All rows are made from the same 12 directions, up to rounding. Whole rows:
[[-19.7  11.0   8.3  30.1 -23.7 -15.9  23.5  10.8  -3.4  -0.8 -14.5 -22.8
   -2.5  -2.2  -8.1  -3.2  -0.6   6.3  -5.6   3.2   3.6  -9.6   8.1   6.2]
 [ 24.9   8.0  15.5  23.4  15.8  -0.1  10.4   1.3 -17.5 -26.1  -6.2  14.8
  -15.0   3.4  17.0  -3.3  45.1  18.8   8.9 -30.6  -2.3  -2.8 -23.9 -27.6]
 [ -6.1  19.7 -26.6  -6.9   3.0  -6.0 -16.5  24.8  14.0 -11.4 -24.0 -27.6
  -21.5  -5.4   1.5 -25.6  -4.8 -49.9  -3.6   9.8   2.8  15.8 -11.1  -0.8]
 [  7.6  14.3 -21.6  -4.5  12.8   6.2  -8.0  -0.4 -17.0 -26.4 -28.4  -0.7
    7.3  -6.7   5.4 -21.9  -9.7 -23.7  24.6 -14.7  -7.8   6.4 -33.5  -8.2]
 [ -0.4 -14.4  22.8   7.4  -0.7   3.4   5.6  -2.6   2.1  11.8  11.3   8.8
    3.8   8.3  -5.8  -3.0  15.7  31.5 -14.2   8.7  -9.7  -3.3  12.5  -8.5]
 [  2.3   0.5  -8.4  -8.9  14.1  -3.5  -0.6  25.6   7.6 -12.8 -13.7  -2.2
   -5.1  -6.2   9.1  -5.9  -0.8 -11.7  13.5  -8.6 -12.9  20.4 -17.2   2.7]
 [-13.1  16.6 -16.4   4.4 -14.2  -9.6  18.7 -10.1   1.9   8.4 -24.3  -6.0
  -16.2  -1.2   7.4  10.8 -16.2   6.2   8.1  -0.4  10.6 -25.9  -1.4  12.6]
 [  2.0   0.9 -11.7   1.5  10.0  15.0 -20.5   8.7  -8.8 -16.1   4.0   9.5
    6.4  -3.2  20.9  -7.5  -0.7  12.6 -11.5 -13.9   3.2 -16.5 -13.4  36.1]
 [ -6.7  10.7 -27.6  -3.6   4.7  10.7 -15.8  10.6  14.3  -5.9   0.9  -0.3
   -5.6  -2.5   9.7  -8.7 -13.7  -1.4 -18.9  -1.5   8.4 -14.4  -5.9  50.5]
 [ -6.9  -3.8   6.5   3.5 -12.0   0.8  26.2 -30.2   3.2   7.9  17.6   7.2
   22.4  -9.4 -24.5  14.3  -3.5  -1.0  17.9   2.0   9.8  -3.2  15.9   2.2]
 [-18.4   1.6   9.2  -6.5  14.6   5.3  13.6  22.5  -4.2  28.1   9.1  23.5
    0.3  28.3  -1.1  -0.2 -16.3  17.3 -21.0  -3.2 -27.0  -9.0  -7.9  11.8]
 [ 21.7  13.7   3.9  13.8  -3.2   1.1   8.7 -23.3  -1.2  -8.8  11.2   3.9
  -13.8  10.9 -10.6  14.0   9.2   1.5  -5.1 -10.7  18.4  -8.3   4.7  -5.2]
 [ 21.0  -2.9  13.2  -1.1  13.8  12.9  -3.0 -10.4  -7.6  -2.2  -6.2  19.2
  -18.5  22.4   9.9  -2.6  12.3  35.8 -11.2  -4.3  -8.1 -16.6  -5.3 -11.0]
 [ -1.0   9.0  -2.8  14.7   0.2  -5.4  12.8   2.5 -13.7 -10.6 -30.7   0.0
   -2.0  -1.0   9.0 -11.7   2.8  17.7  13.5 -11.4 -11.7  -7.6 -21.7 -10.8]
 [ -1.7  12.0  -9.3  10.9 -16.6  -8.5   4.1 -13.9 -10.2  -8.6 -22.9 -16.7
   -4.2  -7.6   1.6  -0.3  -6.7  -6.5  11.9   0.3  12.6 -11.5  -1.9  -7.2]
 [ 15.1 -15.6  -3.8   7.4 -10.5   4.8 -33.6  -0.6   6.0 -37.0 -11.6 -28.9
    8.3 -28.0   7.1 -21.0  15.7   1.9   2.1  12.1  13.6  11.8   9.3   9.1]]

The start of a row, then its end:
[  3.2 -24.1  16.5  -0.7  -9.2  -4.0   1.8   2.8  -1.7   1.4   1.8  -0.7
  16.1  -2.4   2.1  18.5 -15.7  38.0   4.4   2.3  -9.3]  [ 5.7 12.4 11.8]
[  1.1  -0.2  -2.2  17.6 -14.6 -21.8  18.5   1.1   8.6  -3.9   2.0  -8.5
   7.2 -18.8  -1.0  23.7   2.0  10.4  17.0 -12.8   7.2]  [13.5  0.7  3.4]
[  1.0   9.7 -10.5   5.8   2.1  -5.8  -1.0  10.4   1.6  -7.8  12.7  -3.8
  10.7  -5.9  -8.5   2.7  -5.7 -24.9   2.0 -12.5   2.5]  [18.8 -9.5  6.7]
[  3.7  -4.5   5.9  -6.6  -1.7  18.4 -30.8  -3.5  -4.9  -3.4  -6.5 -10.7
 -14.2  15.0   3.8 -23.5   0.5   3.3 -30.6  23.9   5.4]  [-19.6  15.5   4.7]
[  0.4   1.3  18.8  21.7  -3.7  -3.1  -8.7  26.1 -12.1 -10.6  -8.0 -16.3
  -8.1  12.8   2.3 -18.9  11.7  10.0 -25.6   2.8  -9.2]  [ 1.8  0.2 -7.3]
[ 24.2  11.0  10.7  22.5  -7.1  -5.1 -12.4  -0.4 -20.3 -15.2   7.1  -7.6
 -15.3  17.0   7.2  15.1   4.3   9.2 -21.5 -16.1  14.9]  [-7.7 -0.1 -5.1]
[ 15.8   4.3  12.7  18.3  -9.2 -13.6  11.9  14.6  -4.0 -24.6   6.8 -17.1
   1.3   0.9 -11.3  22.1  -8.5  -7.9   6.1 -17.8   6.7]  [22.4  3.7  7.8]
[ -6.2   7.4  14.3  12.4 -11.9 -10.6  -9.2  26.0 -19.7 -13.1  -0.2 -29.6
  -7.0   2.5   2.4  -1.4   2.6 -37.3  -9.8   0.1  10.2]  [  7.1   7.8 -10.0]
[ -7.9  12.0   8.3  19.0  -9.8 -17.1  10.3   6.8 -31.9  -5.5   0.2  -6.8
   2.5  -7.9  15.0  15.8  12.8 -21.2  14.5 -22.3  11.9]  [ -5.9  -9.9 -21.9]
[  4.1  10.2   2.9  18.7  -2.9   5.4   7.9   3.0   5.8 -15.4  -2.2  -7.0
  -5.2   7.7 -13.9 -12.8   2.3   8.2 -14.8  -0.9   2.1]  [-4.5  2.4 18.8]
[  5.3 -13.8  -1.4  -4.7  -6.2  -3.7 -12.6  -2.9   2.1  -3.8   1.8  -6.0
   9.4 -13.8   7.1   9.2  -2.8   7.0   7.5   2.7   4.4]  [8.0 6.0 2.4]
[  8.5   0.5  -5.1  -3.9  -0.8  -1.1  -8.7 -11.2   9.9  16.9   4.1   2.5
  -2.0  14.0 -14.6  -1.9 -12.8   9.5 -16.3  11.9  -7.0]  [  7.5   3.1 -11.6]
[ 15.2  11.0   4.5  21.1 -12.6 -18.2   4.3   4.2  -7.2 -15.5   6.3 -16.6
  -6.4  -1.7  -2.6  22.1   2.3 -11.9   2.0 -16.8  15.8]  [13.0  0.9 -7.7]
[  5.1   3.9  10.2   8.4  -2.2  -6.2 -19.8   2.8 -19.7  11.5  34.6   2.8
  -1.4   9.1   9.0  17.3  14.5 -16.9 -23.8  -9.8  15.0]  [ -1.6   4.5 -18.7]
[  8.1  13.8   1.4  18.5  -0.4 -13.6  13.9   6.7   9.9   4.3 -14.2  -2.7
 -26.3  12.9  -1.2  -2.3  13.5  18.5 -11.5  -3.7  -6.7]  [  2.0  -8.1 -17.8]
[  3.1 -10.1  10.4  16.8 -15.4  -9.6  -4.1   5.9   5.5  -3.1  14.8 -12.7
   7.3  -7.4  -2.0  12.9   4.0  17.9 -12.3   1.2   8.2]  [ 7.2 16.0 12.0]
[ 20.7  -7.0  -7.9  -6.2   3.3   1.4  -9.2 -12.4   1.3 -19.1 -11.2  -0.6
   4.7 -12.0   4.8   2.7  -1.3   6.4  20.8  -5.8   1.3]  [11.6 -7.9 -5.1]
[ -3.7 -22.9  21.1 -10.5 -14.1  -4.9   3.5  14.0   7.2 -10.0   8.9 -24.0
  13.7 -10.9 -14.1  16.8 -17.0 -16.4  13.0  13.9   3.8]  [24.5 30.7 13.9]
[  5.3  -0.6 -31.1   5.3  -7.7  -3.9 -35.2 -10.5  -3.1   9.8  21.9   6.3
  29.3  -9.9   8.4  13.2 -26.6  18.8 -18.3 -10.1   7.0]  [  0.6 -11.4  25.8]
[  3.8   0.2  -5.3  -0.4  -4.7   1.2  -0.3 -21.0   5.9   2.9  -7.7   0.8
  -8.8  -5.6   3.6  -1.3  10.8   9.2   4.0   7.2   9.6]  [-12.4   4.7  -8.3]
[  4.9   1.7  14.1 -10.2  -3.7  -0.4  -6.8 -14.2 -12.5  15.3  18.7  -1.2
  -9.7  15.3  -7.5  14.2   1.5 -29.4  -7.9   8.4  13.2]  [ -2.1  17.0 -30.5]
[  5.1  10.2  -7.4   2.2   8.0  -2.9   7.6   2.7   5.8 -17.7  -2.6  -1.0
 -12.5 -15.7   8.8  -0.7  27.4 -26.1  19.1 -13.5  12.5]  [ 5.5 -9.9 -7.0]
[  2.9  24.8 -25.8   3.8  -1.5 -12.9   0.5  -5.7  -9.9  -1.3 -11.2  -1.1
 -11.4  -3.7  13.0  12.8  -7.6 -22.1  12.0 -19.4  12.8]  [ -5.9 -21.9  -8.4]
[-23.0  12.6   6.2  16.8 -10.4 -10.7  14.8  17.5 -24.2  12.4  12.8  -5.3
  30.5  12.9 -23.7   2.2 -33.3 -19.5  -8.5  -8.9 -13.9]  [ 9.7 -6.8  2.5]
[-20.5  -0.9  10.9  17.3  -6.0  -5.9  24.7  16.7  13.4   2.5  -7.3  -5.0
  -8.7  -8.5   3.4  -9.0  24.4  17.5  -3.1   4.4  -2.8]  [-9.9  7.4 11.5]
[ -5.8  -9.7  -2.0  -9.2  -3.5   5.6  -9.4   6.7  -4.8 -21.8   6.9 -10.8
  15.1 -24.1  10.0   6.6  -2.0 -25.6  18.5  -3.9  16.2]  [ 2.4  7.9 25.9]
[ 18.0   2.8 -10.0  13.4  -1.4   5.7 -20.6 -11.9   0.9 -30.6  19.1  -5.9
   7.2 -23.4   6.1  -1.2  27.1 -15.4   1.4 -13.1  28.5]  [ 2.8 -0.3 11.8]
[ -2.9   9.3 -19.4  -2.0  20.7  16.7   2.7  -3.8   7.8   1.6  14.4  25.4
  25.7   4.0 -20.5 -22.9  -9.8  -2.3  -4.3  -9.4 -18.0]  [  8.3 -23.2  18.3]
[ 20.8   5.9   4.5  -2.6  10.0  10.6   3.9 -16.8   8.6 -12.0  10.7   6.2
 -10.3   7.9 -17.3  -3.7  14.6 -15.1   1.3  -1.1   7.7]  [  7.2   3.8 -10.9]
[ 17.4  -4.0  11.5  14.5   5.1   6.3   5.9   4.2   9.8 -21.4  -3.0   1.1
  -7.3   3.5  -3.4  -7.6  16.3  29.5  -6.4  -5.2  -4.2]  [ 3.0  0.6 11.9]
[-15.0 -25.4  26.5 -20.0   7.6   8.5  -1.7  21.8 -12.1   5.9   0.8   2.1
  15.9   4.3   1.7  -7.1  -6.8  -1.9   5.8  12.4 -22.5]  [ 9.0  9.4 -5.0]
[-30.7 -16.2   2.4  -8.1  -7.9   0.5  -7.6   3.4 -19.3   9.5   3.9  -1.6
  31.6 -25.0  14.9  -4.2   1.6 -13.4  16.3   6.1   0.5]  [-8.0  3.5 -0.5]
[ -1.1  -7.5   7.0  -7.6  -4.2   0.8  11.4 -29.8 -21.2  12.2  -1.5  14.5
  20.4  -0.4  -4.4  12.4 -11.3   7.7  24.5  -2.1  -4.1]  [ -7.8  -1.3 -24.5]
[ -7.6  12.4  -3.5   7.6   5.6  -6.3  15.2  24.7   1.6   0.5  10.5   9.9
 -15.4   4.1  19.8  24.1   0.9   5.3  -6.9 -25.2   6.6]  [-13.3  -8.3  34.1]
[ -0.9 -12.9  -3.9 -13.5   5.1  11.3   4.8 -15.6  27.2  -6.6  24.1   8.0
   7.9 -27.7  -4.3   4.2  25.4 -15.1  17.8   4.9  18.9]  [ 4.3 16.9 18.6]
[ -5.7   8.7  -0.3 -16.0  15.7  15.7  20.2 -16.1 -14.4   1.6 -11.3  22.8
  -1.7   9.5  -0.4  -5.7  -3.3 -11.6  22.3  -7.3  -6.3]  [-19.5 -13.0  -7.5]
[  6.4  -4.4  14.2   5.9  11.7  20.8  30.6 -17.7  20.9 -16.1  18.2  18.1
  10.7  -3.5 -30.0 -12.9  24.6   8.7   9.8  -1.3  -0.7]  [ 2.4  9.6 17.0]
[ -2.0  21.8 -22.2   8.3   8.5  13.1 -23.4 -21.4 -11.6  16.3  37.0  19.5
  22.5  10.3 -17.7 -19.5   0.9 -26.3 -30.9  -5.7   6.3]  [ -6.4 -15.6  -5.9]
[  4.5   1.5  -9.4   8.2   4.9   9.6  -8.8  -0.7  13.9 -13.7  12.9   1.7
   6.7 -10.4  -4.6 -14.3  14.9   0.4  -9.6  -2.1   6.8]  [ 2.7 -1.3 21.5]
[  7.5  -5.7  -8.0  -3.0  -4.2  -5.2 -22.9 -13.6 -10.9   6.2  -5.9  -1.5
   7.2  -6.5  10.6  -1.2   0.0   5.3   2.5   3.7   0.2]  [  2.5  -6.6 -26.1]
[ -2.2 -25.7  19.4   1.3  -3.0 -12.5  18.9   0.0  14.9  13.8  14.9   7.2
  21.4 -15.1 -10.9  13.2  14.4  23.5  17.4   3.9 -14.8]  [ 27.1  10.7 -18.4]
[  5.7   3.6  11.5  29.1 -14.0  -7.6 -12.1  -2.4 -29.3   4.2   9.5  -5.5
  23.5  16.8 -13.8  -3.3 -14.7  19.7 -25.6  -5.2  -9.4]  [  3.6  -5.2 -16.6]
[-14.8  -5.8  18.0  -1.7  -4.2  -2.4  13.6   3.6 -15.5  17.3  10.8   5.3
  16.2  10.5 -10.7   8.9 -14.4  -2.0   0.5   1.7 -10.8]  [ 0.2  6.9 -7.9]
[ 14.6 -25.8   0.2 -12.2   0.3  -1.8  -4.6  -8.1  25.0  -0.2  -3.8   5.0
  -4.4 -16.0  14.4  15.7   8.5  41.3  12.0   6.6  -0.3]  [ 6.3 10.7  8.5]
[-23.2  14.2  -5.2  -1.3  -5.6  -5.9  19.2  14.9 -16.4   5.8 -23.4  -3.2
  -9.1   7.6  13.8   9.3 -26.4  -4.5   8.1  -8.2  -2.5]  [-23.8  -8.5  18.2]
[ -7.8  11.6  -2.4  18.9   1.4   0.3   4.3  21.0   0.8 -15.8   2.7  -5.1
  -4.9  -5.6   7.7  -8.8  15.7  -4.5 -10.1 -12.6   6.4]  [-6.8 -6.8 24.5]
[  3.3 -21.5  -8.9 -25.0 -15.5  -5.1 -14.0 -17.9   8.5  13.8 -17.5 -13.0
  16.6  -4.2 -11.0  10.2 -47.9  14.4  13.7  26.1  -9.5]  [14.8 14.4 -2.9]
[  9.1   1.8 -30.0 -18.1   7.1 -14.5  -7.9  -8.1  22.4  29.6   2.7  14.7
  -3.0   0.9   2.2  19.4 -21.3   9.6   2.6  -1.8 -10.0]  [ 19.0 -14.9 -11.2]
[  6.4   3.4   5.5   9.2  -3.7   0.2  -9.1  -1.0 -12.5 -11.6  -3.9  -8.5
  -5.5   0.5   5.6  -5.3  11.3  -5.2  -4.2  -1.8   7.8]  [ -4.9   0.0 -10.4]
[-10.7   3.4 -15.7  -6.5  -5.4   3.1  10.7 -29.8  10.0  21.5   4.2  14.8
   2.8  -5.9  -1.4   8.9  -5.2  10.8   5.2   5.2  10.2]  [-22.8   4.8   9.7]
[  3.9   5.3  -8.9 -20.7  19.3   4.5  -7.5  -4.1  12.8  13.0   3.0  14.2
 -28.3   1.7  14.5  -4.6  28.8 -22.4   0.6   3.7   5.1]  [ -3.0  -5.4 -25.0]
[  0.6  22.0 -26.3  21.4  -4.0 -21.0 -10.4  21.3  19.0  15.5   3.2  -8.7
 -11.1   9.1  -4.1  -2.6 -10.3   7.1 -35.2  -5.1  -6.2]  [ 15.4 -16.4   6.2]
[ -2.6  10.0 -12.1  13.1 -12.4 -14.7  -7.8   6.3   0.8   5.1 -10.8 -18.2
   3.3   1.8  -9.9  -8.3 -16.5  -3.6 -11.3   5.9  -5.2]  [12.6 -5.9 -9.0]
[ -6.0 -16.7  26.3   6.3 -14.8 -11.6  16.0  17.8  25.4  -0.1 -20.8 -28.1
 -21.4  -2.3  -9.0  -8.8  16.2  17.9  -3.4  29.3  -7.3]  [12.2 29.3 -9.7]
[  2.9  28.1 -18.3   2.0   7.8  -6.0   8.1  -1.1  -6.5   2.3  -4.4   8.5
 -21.3   9.2   9.6  10.2  -1.0 -21.3   2.6 -20.4   9.0]  [-10.7 -20.7  -5.4]
[  4.6   0.3 -12.7 -20.8  -0.2  -1.8 -24.9 -20.2  -9.1  27.2  17.3   8.7
   4.1   8.1   2.0  16.4 -18.7 -18.7  -6.9   5.6   7.0]  [  0.2   1.2 -22.2]
[  4.3  -1.5   5.7   1.8   6.5  -2.3  -3.1   1.3 -18.6   3.3  11.6  10.9
  18.1   4.7  -2.3   3.9  -2.9  -3.5   3.8 -12.7 -10.8]  [ 12.0 -13.0 -19.3]
[ 10.9   6.6 -11.8 -15.0  22.4   6.2  -3.9  -8.5   3.5   2.3  -7.6  17.7
 -11.4   2.6   5.2 -13.7  16.9 -13.1  11.5  -4.3  -8.7]  [  6.3 -21.0 -29.7]
[-17.7  -4.3   2.4  -2.1 -10.7  11.5 -13.1  -2.3 -15.3  -2.8   8.9 -12.3
  28.4  -3.9 -14.4 -15.5 -19.1 -23.7  -6.5  13.8   4.1]  [-4.6 12.4 15.1]
[-11.2   2.9   5.4 -20.6  10.5  11.0   1.7  -2.8 -19.9  11.9   6.7  13.6
   2.6  12.6   1.3   1.6  -9.7 -28.9   6.0  -0.6  -2.5]  [-11.3  -2.0  -9.8]
[ -8.2  17.9 -19.3   0.8   8.5  15.2   9.8 -17.6  25.6   4.2   2.3  12.1
 -20.0  -3.0  -3.9 -20.8  25.8  -6.8 -10.1   6.8  14.8]  [-25.6   0.5  17.5]
[ 10.8  -2.1   8.3   5.2  -6.9   5.7   3.9 -14.9   4.7 -15.2   1.5 -11.0
   6.6  -0.6 -24.5  -7.5  -0.8  -7.1   3.7   9.0   5.5]  [ 9.5 13.2 -2.4]
[  7.2   4.2  21.7  18.9   2.0   7.3   7.4  -0.4 -22.4  -9.7  -4.0   3.8
   4.4  21.1 -11.7 -14.9   3.5  16.9 -11.7  -5.5 -13.0]  [ -6.1  -5.5 -13.0]
[ -0.2  -6.8   5.2   7.5 -11.0 -10.6   8.8   2.0  11.8   2.3  -3.1 -10.4
   2.6  -5.1  -9.1   5.6  -3.0  13.9   1.8   6.8  -2.9]  [11.4  9.7 -0.3]
[ 16.5  -4.3  15.8   5.7   9.6  18.9  -6.4   3.7  -1.2 -34.5  16.7  -2.7
   6.7  -0.4 -12.8 -14.4  18.2 -14.3  -3.8  -4.8   6.6]  [10.0  6.9 13.8]
[ -5.1  11.1  14.9  30.3 -23.4 -21.5  34.5  11.9  -7.5  -4.0   4.8 -14.5
   1.4   7.1 -12.6  33.6 -20.6  11.9  -0.7 -17.3   7.4]  [-0.8  9.7 21.0]
[  6.6   1.6  -2.7   8.5   1.6   3.2 -12.4 -12.1 -28.5  -2.6   1.0   7.5
  34.2   5.4 -12.0 -13.3 -16.7   3.2   1.8  -8.9 -15.9]  [  9.5 -20.6 -20.6]
[ -1.2  -7.9   3.8   3.0   5.4   5.3 -25.1  19.9 -22.9  -0.8   7.4   7.2
  13.3   7.9  21.2  -0.7  -9.7  21.4 -20.3 -10.6 -10.5]  [ -7.6 -11.0  15.5]
[ -7.1 -17.6  32.4   1.0   0.0   3.6  14.3  20.5   6.0   0.9   1.0  -3.6
  -5.0   9.8  -5.4  -3.3   8.4  20.1  -8.9  12.2 -13.6]  [ 2.3 19.8  6.3]
[ 14.3  -9.3   1.3   2.6  12.4  22.6   2.8 -33.4   7.3 -12.3   7.3  25.7
   9.6 -10.5  -1.0 -15.3  32.7  30.6   8.4  -2.9   3.3]  [-15.0  -2.5   3.2]
[-25.2 -14.9   0.2 -10.9  -4.9  -2.7  17.5  -2.0  19.6  26.6   0.9   7.1
   9.9 -11.9  -2.8   2.4  -2.0  16.4   8.3  16.6  -8.8]  [-4.0 12.8  9.0]
[ 15.5  -6.6  -6.4 -10.7  -4.8   4.7 -24.7 -19.1  -0.4  -1.4 -12.8  -7.2
  -7.4   2.3   4.7  -3.6  -8.2   9.1  -4.1  14.7   5.5]  [ -4.6   6.2 -10.7]
[ -6.4  -6.6  -1.7   1.5   2.3  -5.6  -4.9   7.4  15.3   2.5  14.8  -2.9
   4.9 -21.5   2.2  -7.4  31.2 -16.7   3.1   4.1   4.6]  [ 16.6   3.1 -11.3]
[-16.2   3.3 -10.0  -2.4   9.4  -7.0   3.2  14.0   8.6  24.1  -8.9  15.8
 -22.6  -2.1  32.9  -0.1  22.7  21.3  -7.6  -3.5  -6.0]  [-20.0 -13.1  -2.7]
[ 10.8  -7.8  27.6 -14.5  16.0  18.7  16.6  -4.6  -8.7  -6.3  -1.3  17.2
 -10.2  23.5  -6.6   1.1   1.5   8.4   6.6  -0.5 -11.0]  [-8.1  6.4 -5.3]
[  4.9  13.3   2.1  19.1  -6.2   3.1  14.2 -15.0 -15.7 -13.9  -2.5   1.3
   8.0   5.2 -11.7  -0.6  -5.2   4.4   3.7 -12.8   5.6]  [-11.6  -5.9   4.8]
[ 10.6  -3.4   3.3 -14.6  14.1  12.6 -19.8  -5.7  -8.7   3.4  16.7  10.3
   9.2  12.4 -10.0 -10.0  -2.0 -19.8  -8.2   3.6  -7.1]  [ 12.2  -3.2 -19.1]
[-10.7  -6.8 -20.0   0.9  12.6  -0.9  -1.9   2.6  19.8  17.2  33.9  28.6
  25.2 -23.5   9.8   5.7  18.6  15.3  -0.8 -15.1  -3.2]  [  7.1 -14.2  20.9]
[ -7.0   3.5  -4.7  19.9 -10.9  -8.9  -6.7  23.8 -21.1 -25.7 -16.3 -16.6
   6.8 -16.3  27.4   4.2  -4.4   8.2   5.5 -19.7   6.9]  [ -9.8 -12.7  26.7]
[ 17.7   7.0 -14.2  21.9  -3.7 -12.1 -26.8   8.7  -1.4 -13.7  13.3 -12.9
  16.7  -7.2  -7.3  -6.2   0.0  -7.0 -15.3 -11.7   0.6]  [ 30.8 -15.2  -7.2]
